The rows come from 6 hidden closed curves, with some noise, and rows from the same curve form a group. Each curve winds through 8 dimensions. The rows are also pushed far along 5 directions, which tell nothing about the answers.
(in the rows, 128 means zero)
Known rows, each followed by its group:
[134 120 134  89 128 121 120 129 118 120  96 127 157 115 156 125 109 121
 154 119 107 102 116] | (1)
[155  95 156 121 135 125 114 152  94 124 148 107 117 142 164 132 120 141
 157 125 155 113 124] | (4)
[123 157 121 122 141 130 124 107 136 120  96 143 140 126 126 102 122  99
 105 131  94 128 123] | (2)
[119 169 108 126 139 159 136  93 146 116 108 151 146 116 100 107 146 116
 102 151 139 140 127] | (1)
[124 130 133 140 123  78 102 122 138 169  91 105 129 140 127 146 123 125
 162 102  72 163  98] | (2)
[111 121 151 137  86 110 121 134 131 132 173 111  99 125 119 151 149 128
 151  85 107 136 117] | (2)
[137 147 122 127 159 110 106 104 115 128  69 127 154 138 107  85 101  88
 102 145 128 134  93] | (0)
[131 147 108 158 149 133 148 112 121 141 124 121 143 135 100 148  88 108
  91 161 142 120 112] | (0)
[138  86 161  75  81 126 120 160 112 118 177 100 109 110 151 148 153 163
 194  87 139 145 137] | (2)
[136  88 139  94 135 117 131 159 110 106 118 123 126 133 175 120 103 166
 147 131 147  99 130] | (1)
[123 130 126 143 130 136 144 116 144 134 164 122 110 137 103 163 139 141
 127 131 119 146 119] | (1)
[142 152 142 135 125 133 131  90 113 138 151 106 152 124 118 171 126 103
 141 111  81 126 102] | (1)
[150 131 123 129 166 172 127 110 102 127 109 149 187 127  94  80 156 123
  90 173 167  91 147] | (4)
[148 163 106 157 166 133 142  68 109  95 106 142 192 121 116 116 114  94
  94 141 138  62 111] | (2)
[134 114 105 179 187 134 150 159 129 119 137 140 107 164 133 121  80 116
  73 171 154  85 144] | (5)
[133 107 127 110 109 173 169 134 116 118 153 155 156 107 132 120 160 155
 116 154 190  60 186] | (5)
[110 129 146 130  79 110 121 122 134 128 156 115 115 115 158 177 139 162
 170  79  92 148 113] | (2)
[ 83 143 123 179  99 135 114 136 169 165 172 142  74 141  79 174 123  97
  88 116  80 190 108] | (4)
[144 109 139 130 141 126 143 126 113 120 147 119 109 148 155 169  74 122
 125 141 132 113  98] | (1)
[113 122 126 161 117 117 107 145 143 143 131 141 104 136 129 121 139 130
 116 118 129 142 138] | (1)
[172 137 129 108 192 133 143 109  74 108  77 119 193 137 124  51 110 108
  90 170 141  62 143] | (1)
[127 118 149 109 115 112 132 141 121 139 133 102  91 141 146 142 103 143
 139 123 106 167 114] | (1)
[121 137 113 117 140 166 142 124 140 118 135 140 159 109 116 131 167 149
 152 143 155  96 143] | (5)
[140 115 147 113 121  96 102 125 108 121 111 114 146 127 143 107 139 125
 158  95 112 120 112] | (2)
[142 112 125 160 169 146 147 144 116 135 131 140 114 159 123 103 117 125
  84 178 176  91 147] | (5)
[153 101 131 128 167  60 126 130 106 115 104  97 125 161 131 120  65  98
 118 118  91 107  85] | (0)
[146  73 159  82  78 124 133 166 124 144 178 102  76 127 189 211 107 170
 201 103 134 173 132] | (3)
[137 122 114 140 126 190 185 146 125 124 183 147 119 119 132 142 141 160
  88 171 184  98 204] | (5)
[147 119 126 108 132 129 138 131 115 101 144 125 125 124 118 106 119 113
 109 133 150 126 141] | (4)
[141  99 155 115 114  59 113 125 114 170 103  78 125 148 156 194  76 127
 196  98  79 147  63] | (3)
[118 151  89 145 150 129 123 113 144 143  73 149 165 121  86  93 134 107
 102 156 157 130 131] | (3)
[142  69 109  90 131 146 150 193 150 126 131 167  97 131 151 110 129 140
 118 160 176 114 204] | (0)
[123 127 128  92 131 143 104 155 140 112  83 160 129 115 162  52 177 160
 136 129 137 138 180] | (4)
[122 110 132 132 108 137 130 168 135 132 194 114  84 130 125 162 123 138
 127 111 115 167 148] | (0)
[136 116 121  73 118 101  84 114 136 121  42 155 171 108 144  87 149 140
 161 113 131 157 117] | (3)
[140 118 153 111 116 159 149 106 114 111 168 138 125 127 123 129 154 117
 127 134 153  84 127] | (0)
[139 149 132 109 121 151 159  92 105 108 149 114 155 108 113 139 126 126
 126 137 149 103 119] | (1)
[138 138 106 139 144 150 133 111 140 120 101 174 135 129 120  85 154 129
  81 157 161 134 169] | (3)
[114 131 125 129 112 104 105 138 130 125  99 134 121 123 156 123  99 120
 128 112 120 137 116] | (1)
[105 139 155 117  99 135  94 142 141 146 145 107 111 117 154 164 161 153
 197  86  75 173 105] | (3)
[124 124 137 124 112 110 108 141 121 134 128 118 132 123 136 127 129 131
 139  99  95 141 129] | (5)
[114 137 115 159 144 103 125 151 147 138 137 114  89 148 130 159  66  94
 104 118  65 155 110] | (5)
[160  80 155  82 137 121 119 149 100 134 104 126 135 141 154  94 137 139
 153 139 148 101 142] | (0)
[134 163 126 138 149 142  96  83 125 117  89 150 174 120 139 112 150 118
 133 123 107 124 107] | (2)
[148 136 149  77  88 125 127  82 109 108 131 120 165  95 141 140 155 125
 174  91 121 124 117] | (2)
[149 135 109 160 191 109 135 101 120 106  88 149 138 161 113  89  74  63
  57 165 135  81 104] | (0)
[133 103 154  91 144 108  99 148 109 137  80 114 142 140 156 100 114 126
 163 126 106 103  99] | (3)
[132 116 126 163 115 153 164 137 124 132 194 125 100 133 123 167 131 154
 108 145 182 122 157] | (3)
[135 120 132  91 153 107  95 137 110 134  59 110 178 123 160 123 100 132
 183 129 113 108  85] | (3)
[125 147 129 179 116 132 149  93 117 142 160 132 134 134  93 152 116  89
  79 135 131  95 118] | (5)
[142 144 152 136 141 163 164 104 106 130 180 102 132 133 116 152 146 118
 140 138 121  80 124] | (3)
[126  98 146 121 123 125 112 169 124 120 131 136  81 145 166 110 109 143
 118 130 149 147 137] | (1)
[116 166 136 172 132 122 134  94 113 138 123 116 141 138 115 126 119 118
  99 130 109 111 104] | (1)
[127  96 139 157 101 141 130 167 130 141 188 135  78 140 144 155 135 148
 117 124 155 143 163] | (5)
[ 84 150  80 194 136  85 126 132 189 151 102 148  94 146  81 129 109 105
  75 129  97 170 122] | (0)
[162  99 150 138 147  94 116 140  92 144 117  93 131 156 198 179  64 150
 158 117  88 125 103] | (5)
[148 111 146 136 145  70  73 144 112 160  79  94 127 154 183 146  88 137
 170  95  56 176  92] | (5)
[131 103 118 145 129  93 126 173 142 161 117 111  75 153 156 147  91 162
 126 135 123 195 149] | (3)
[ 95 133 128 173 103 109 142 132 151 156 168 117  93 141 101 183 107 103
 115 111  88 126 105] | (5)
[130 150 147 109 134 114 128  82 100 109 122  93 181 113 111 129 139 119
 170 105 107  78  72] | (4)
[113 134 125  98 104 136  88 120 150 109 101 169 141 105 137 102 161 136
 124  99  92 172 137] | (4)
[126 117 103 103 128 140 131 137 162 133  91 168 148 110 129 105 173 149
 139 139 142 124 176] | (0)
[106  94 152 124  80 143 152 167 141 151 206 125  55 140 128 191 105 134
 116 121 106 155 136] | (4)
[146 118 115 119 109 151 186 137 130 114 175 141  86 125 113 112 134 137
  73 156 187 141 202] | (2)
[162 141 138 116 149 147 145  82  90 124 116 116 182 122 109 106 151 132
 124 153 157  98 128] | (0)
[126 108 136 150 134 108 110 120 113 133 137 124 141 144  99 141 105 119
 100 120 104 125  89] | (4)
[142 107 127  99 140 154 136 146 125 127 113 156 136 127 116  65 171 133
 112 159 172 101 181] | (0)
[126  56 136 105  77 127 149 225 139 129 200 122  40 131 187 166 110 200
 142 115 157 178 203] | (1)
[154 119 123 128 139 110 143 122 110 138 113 117 128 141 140 140  84 127
 109 145 135 142 131] | (5)
[151 120 154 121 124 126 105 117  99 139 128 107 159 126 184 175 124 158
 186 103  94 127 106] | (5)
[146 139 107  99 158 179 150 116 116 105  99 163 165 113  88  45 154 106
  75 189 216  93 171] | (0)
[ 84 161 111 190 115 134 101 109 170 146 132 159 125 124  99 145 164 121
 112 110 101 151 112] | (4)
[ 96 131 110 136 120 109 110 135 166 137  80 167 127 129 133 102 141 146
 106 118  85 152 144] | (4)
[125 142 127 122 102 161 144 119 136 143 154 125 134 106 115 144 183 169
 154 132 155 155 158] | (3)
[142 122 120 115 150  92 113 125 116 137  88 108 151 136 100 112  93  87
 129 130 114 128  94] | (0)
[134 119  87 112 146 152 126 173 159 124 109 166 119 118 129  91 139 117
 106 152 157 155 198] | (5)
[129 126 145 130 132 122 132 119 131 140 128 128 120 141 145 144 134 125
 147 122  94 108 118] | (3)
[131 153 127 107 156 161 117 109 120 108 106 138 161 119 114  90 149 115
 124 144 132 111 118] | (5)
[131  93 151 166 125 129 173 136  98 126 199 109 105 156 127 163 100 147
  98 141 147  62 126] | (4)
[129 141 115 170 155 105 126  90 132 129 119 132 134 146  87 137 104  73
 101 138 131 105  76] | (1)
[143 115 128 128 137  91 118 120 127 145 113 108 128 141 106 135 122 115
 146 122 126 150  99] | (2)
[143  93 144 110 126  68 124 131 122 141  75 125 104 158 179 124  85 145
 133 123  99 139 117] | (2)
[103 135  93 144 148 162 121 170 164 136 105 174 121 127 122  98 130 123
  83 161 132 141 173] | (0)
[163  81 127 104 149 113 125 144 111 104 130 125 121 139 154 136  96 137
 142 134 164 126 120] | (1)
[118 121 143 157  96 112 113 123 140 141 160 138  87 144 124 160 118 117
  97  99  82 175 118] | (4)
[119 124 126 128 138 130 154 131 137 117 145 135 112 137 102 111 127 109
  99 139 122  96 136] | (0)
[142  96 171 123  91 140 126 131 101 141 189 118 102 140 138 167 130 146
 128 111 116 144 123] | (4)
[177 121 115  85 187 138 122 130 100  99  79 126 182 121 148  78 121 117
 145 155 163  93 143] | (3)
[ 98 160 117 176  97 156 117  94 163 136 161 165 131 113  99 165 172 121
 114 110 118 149 124] | (4)
[106 117 116 115 100 149 131 151 173 144 145 158  93 118 118 148 153 123
 140 128 134 151 152] | (2)
[133 154 129 158 148 139 134  85 126 116 144 136 124 142  97 133 119  82
  89 139 125 121  94] | (2)
[126 173 122 148 150 142  99  95 128 150  89 130 166 123  95 100 156  95
 125 136 116 144 110] | (3)
[113 171  98 157 145 169 181  76 145 100 162 157 152 116  47 115 151  72
  61 161 163  60 133] | (3)
[121 138 124 138 136 113 111 114 137 130  92 146 148 129 120 103 139  99
 123 121 108 103 119] | (2)
[102 113 129 130  89 151 130 144 172 150 151 160  80 127 134 156 169 167
 143 129 142 169 155] | (2)
[157 117 125 108 164 136 142 123  97  98 115 120 168 124 151 120 108 129
 145 149 168  62 119] | (4)

New rows. What belongs after each?
[158  71 138  49 129 121 108 144 106 118  74 145 182 117 164 106 126 159
 162 131 137 107 136] | (4)
[131 157 150 146 128 152 129  62 104 134 130 122 175 124 115 150 159 138
 146 134 136  93  82] | (5)
[118 123 122 160 134  80 122 134 145 170  89 125  88 165 121 140  70  98
  94 139  92 161 101] | (3)
[125 137 158 124  82 151 102 103 125 144 155 133 124 113 147 177 155 132
 162 100 109 161 106] | (5)
[ 90 155 101 143 143 163 139 152 158 140 117 147 122 123  81  85 147 111
  92 163 140 122 156] | (3)
[147  82 128  73 119 141 112 177 121 106 118 146 138 107 166  83 167 180
 157 123 170 132 191] | (1)
[149 120 147  63 138 117 101 129 105 122  77 108 169 116 175 118 118 137
 190 110  86 123 107] | (2)
[128 147 109 138 158 127 101 113 148 116  84 161 125 138 127  99 117  98
  96 139 112 154 114] | (2)
[146 131 134 103 121 120 126  83 113 118  99 131 187 106 109  96 185 139
 157 119 155 100 126] | (2)
[105 165 114 158 105 132 141 107 141 140 125 137 119 120 107 128 127 117
  96 135 140 143 132] | (1)
[101 134 107 129 117 128 116 153 170 168 103 144 111 126 119 143 132 126
 131 130  89 180 146] | (0)
[149 140 136 152 153 140 154 106  82 111 139 115 162 135 128 106 115 133
  91 151 158  65 134] | (1)
[121 101 128 122 102 142 135 175 135 134 149 144 103 122 147 118 148 156
 124 127 149 128 186] | (1)
[122 128 133 156 122 109  99 146 137 138 146 118  85 143 137 140 121 116
 131 106 115 174 116] | (4)
[146 113 164  92 126 126 141  79  93 105 131 118 171 124 122 126 154 137
 162 125 146  56  84] | (2)
[ 99 139  96 115 118 134 122 152 169 124  96 164 119 111 130 106 128 114
 110 130 115 150 159] | (1)
[158 100 163  86 112  90 101 120  86 122 119  85 165 120 185 168 113 164
 212  79  91 128  87] | (1)
[159 102 127 140 180  95 141 120 105 136  89 116 149 163 145 131  77 124
 121 160 126  79 101] | (1)
[107 153 161 165  82 105  95  59 120 145 165 109 155 122  90 195 152 128
 145  66  51 158  47] | (4)
[ 93 128  92 128 105  96  90 187 183 129  96 156  69 123 135  93 110 113
 100 104 104 220 162] | (1)
[107 122 123 167 113 117 131 150 158 165 129 145  74 153 143 148 113 142
  94 132  93 174 152] | (4)
[155 108 115 108 175 137 152 156 118 140  87 128 150 138 150  95 125 149
 137 174 158  85 171] | (3)
[129  86 147 137 110 126 115 149 114 131 172 126 110 143 133 169 106 152
 114 114 120 150 114] | (4)
[160 124 153 119 135 116 130 108  87 118 128  94 153 129 176 145 126 159
 178 116 136 102 112] | (4)
[104 121 150 111 101 121 122 126 133 132 132 131 126 126 136 146 130 142
 142 104  75 126 108] | (4)
[142 140 120  99 138 112 108 100 121 104  90 131 166 114 117  96 128 110
 128 114 114 139 112] | (4)
[156 123 143  89 144 136  82 106  88 132  73 120 226 104 144 117 156 140
 194 119 135  97  99] | (0)
[143 152 151 120 126 126  93  85 104 123 120 109 165 115 128 127 160 111
 174  98 113 130  86] | (4)
[129 129 112 169 145 101 102 104 130 130  94 152 151 144 117 119 111 125
  79 125  99 146 114] | (4)
[145  98 124  61 128  67  86 140 126 118  30 125 165 116 176  83 132 170
 190  99 112 159 127] | (2)
[133  82 151 117 130  91 138 161 116 134 163  89  90 156 148 176  77 133
 151 110  86 118  94] | (1)
[109 131 121  91 135  94  86 140 164 145  19 155 125 135 160  75 131 142
 144 126  75 180 127] | (0)
[127 121 137 117 107 100 116 127 122 134 130 105 141 119 123 144 131 131
 162  95 102 135 108] | (5)
[ 79 153 114 112  85 159  84 150 187 137  92 191 101 103 141  94 174 138
 113 110  97 210 170] | (5)
[108 138 119 133  98 173 130 120 156 148 159 155 133 107  90 154 176 129
 125 134 141 151 144] | (4)
[148 117 135 161 181  71 135 145  99 144 105  79 102 180 140 125  42 101
 106 148 103 109  91] | (4)
[140  97 136 114 107  80 103 143 118 144  83 125 133 134 188 147  85 153
 150 104  97 151 123] | (5)
[149 130 138 100 133 146 128 113 104  99 144 123 152 115 115 103 144 110
 134 127 154 105 124] | (4)
[163 101 126 131 163  58 124 116 102 132  89  92 143 155 121 123  79 111
 134 127 127 117  86] | (2)
[136 105 132 106 124  73  99 154 132 122  79 126 108 135 182  94 122 159
 154  97 106 164 143] | (4)
[126 130 130 135 120 103 120 128 131 117 163 100 101 132 112 160 101 104
 135  98 102 160  92] | (2)
[107 160  97 128 135 184 113 122 157 131  98 178 167  99  89  71 208 156
 101 154 156 157 180] | (4)
[ 84 185 102 151  84 153 135  75 181 120 174 151 135  86  34 136 219 108
 120  96 124 164 132] | (0)
[ 99 170 133 153 112 158 129  87 148 129 157 138 111 121  88 146 157 109
 115 128 126 149  95] | (1)
[159  93 142  93 125 139 122 167 104 120 128 136 113 132 173 105 111 126
 124 138 158 122 166] | (1)
[113 117  96 178 130  98 137 154 175 148 148 145  64 154 111 165  86  92
  85 128  99 161 137] | (0)
[153 134 142 157 170  76 122 109  81 154  89  70 147 164 133 142  52 117
 124 139  96 127  65] | (3)
[130 125 135 112 136 169 168 126 120 123 162 127 120 129  96 120 139 125
 110 166 173  94 138] | (5)
[144 140 135 140 157 125 152 112 101 130 132  96 141 141 129 133 107 115
 138 147 141  79 109] | (4)
[132  87 115  72 136 103 121 157 148 113  60 162 125 130 150  71 126 137
 133 140 146 124 152] | (2)
[131 135 120 126 160 133 121 117 117  95 102 150 156 131 122  79 114 117
  80 139 117 101 126] | (4)
[135 160 138 121 147 160 134  92 112 127 131 119 152 124  99 118 146 107
 123 145 128 119 107] | (5)
[142 128 152  88 113 164 114 101 106 107 132 143 167 105 134 110 178 141
 154 122 157 112 127] | (3)
[104 132 109 122 106 166 143 155 161 130 148 160  81 119  89  99 149 120
  81 157 180 166 173] | (0)
[119  97 136  74 105 167 142 154 136 122 126 156 123 114 140 110 162 166
 149 152 180 111 160] | (5)
[106 161 109 155 110 156 140  93 151  97 165 165 131 112  87 125 153 106
  69 118 124 131 140] | (4)
[135 131 117 159 155 136 141 125 135 115 145 147  91 154 110 120  97  91
  64 157 145 133 130] | (2)
[141 102 119  75 161 127  77 194 136 136  38 147 130 132 204  77 116 154
 166 143 119 170 160] | (3)
[ 84 176  88 196 142  91 106  90 198 146  88 161  93 149  85 143 106  83
  77 123  71 201  81] | (2)
[151 108 129  97 173 134 110 128 119 105  95 138 160 135 144  97 136 142
 143 140 124 110 121] | (1)
[129 101 153  35  67 184 149 148 133 129 155 149 125  89 160 139 186 184
 175 123 143 145 188] | (4)
[121 136 126 120 118 123 132 119 144 145 127 116 113 128 128 169 111 130
 147 125 106 169 104] | (5)
[119 146 112 161 156  93  81 122 140 136  91 120 145 135 117 126 114  98
 138 107  83 149  86] | (2)
[151 130 146  85 105 153 129  92  99 119 145 111 177  98 141 175 139 146
 185 116 148 125 100] | (0)
[149 106 120 148 140  83 131 136 106 132  93 129 136 148 165 132  62 129
  93 135 120 114 130] | (5)
[167 103 126  90 145 168 150 147 107 114 151 130 145 118 146 131 131 129
 144 153 177  96 167] | (5)
[126  73 128  87  86 160 173 219 140 139 177 139  53 123 143 100 146 180
 108 156 194 154 244] | (1)
[111 152 108 169 142 167 149 124 134 140 148 141 136 128  91 140 117 107
  80 166 155 105 133] | (0)
[126 135 143 151 124 168 144 104 111 135 188 127 136 133  76 152 133  98
  90 142 130 101 109] | (4)
[202  55 162  64 122 159 169 162  60 103 198  97 126 127 173 139 127 175
 160 150 226  90 183] | (2)
[137 112 140 106 132 142 148 142 100 128 146 106 142 125 110 117 129 144
 130 146 156 103 136] | (0)
[121 173 112 109 155 145 104  95 121 110  76 133 195 105  96  83 142 109
 121 135 116 125 102] | (0)
[149 128 129 102 107 149 157 126 113 115 159 124 137 105 127 120 148 131
 128 127 157 120 177] | (2)
[122 104 134  69  95 150 105 154 160 130 113 167  95 114 150 106 174 147
 155 121 140 185 164] | (2)
[106 117 112  73 102 149  96 171 172 124  94 175 123  99 160 110 156 137
 156 114 116 165 167] | (5)
[117 143 100 126 140 104 142 122 154 131  91 135 129 130 111 118 108 115
 109 136 107 139 130] | (2)
[157 145 126  89 168  90 105  77  92 111  22 122 215 123 135  78  92 102
 130 135 104  95  79] | (5)
[156 102 142  65 108 138 104 123 120 118 124 133 160 101 166 155 153 143
 199 100 128 135 125] | (0)
[113 134 105 132 119 169 172 125 160 111 173 161 123 108  90 125 183 127
 112 144 174  89 173] | (3)
[105 135 120 100 124 149 114 130 157 128  96 164 146 111 111  93 170 115
 138 131 122 112 138] | (0)
[110 174 126 145 142 117  89 105 143 123  84 136 133 129 141 106 132 112
 124 106  63 164 101] | (4)
[120 136 131 122 117 132 122  95 128 131 124 131 165 117 118 168 123 129
 139 115  91 124  89] | (4)
[141 126 147 133 108 110 117 104 104 153 161  78 151 121 120 208 112 124
 181  95  98 146  73] | (0)
[109 156  82 151 135 147 133 114 167  93 119 186 133 110 105  96 143 109
  62 136 140 134 163] | (4)
[148 117 124 175 167  99 130 126 108 124 148 109 116 162  97 116  98  95
  82 137 130 112 112] | (1)
[166 108 125 134 174  85 145 128 103 135 102  94 123 165 152 151  35 111
 113 153 121 126  94] | (5)
[182  83 160 113 166  52 136 119  84 126 106  85 108 181 169 138  44 105
 130 125  85 109  83] | (0)
[142 135 132 169 150  96 148 104 102 112 184  81 109 153  90 164  64  75
  96 120 113 114  70] | (2)
[119 112 137 180 129 152 170 137 136 125 243 115  60 158  90 186 119 126
  88 139 141 123 125] | (1)
[107 140 101 140 145 157 113 130 171 115 115 180 125 124 120 119 146 108
 106 139 123 134 140] | (1)
[101 118 119 145 121 102 126 155 151 132 128 133  95 139 121 129 102 112
 112 119 110 125 122] | (1)
[132 132 128 148 134 118 125 126 137 157 119 128 102 151 139 159  87 104
 111 138  92 160 112] | (0)
[155  93 121 138 165 121 149 155 126 131 123 140 101 160 144 111  97 104
  98 162 152  95 158] | (3)
[134 125 142 116 131 141 109 114 112 117 126 144 146 130 120 111 129 116
 101 125 107 127 118] | (4)
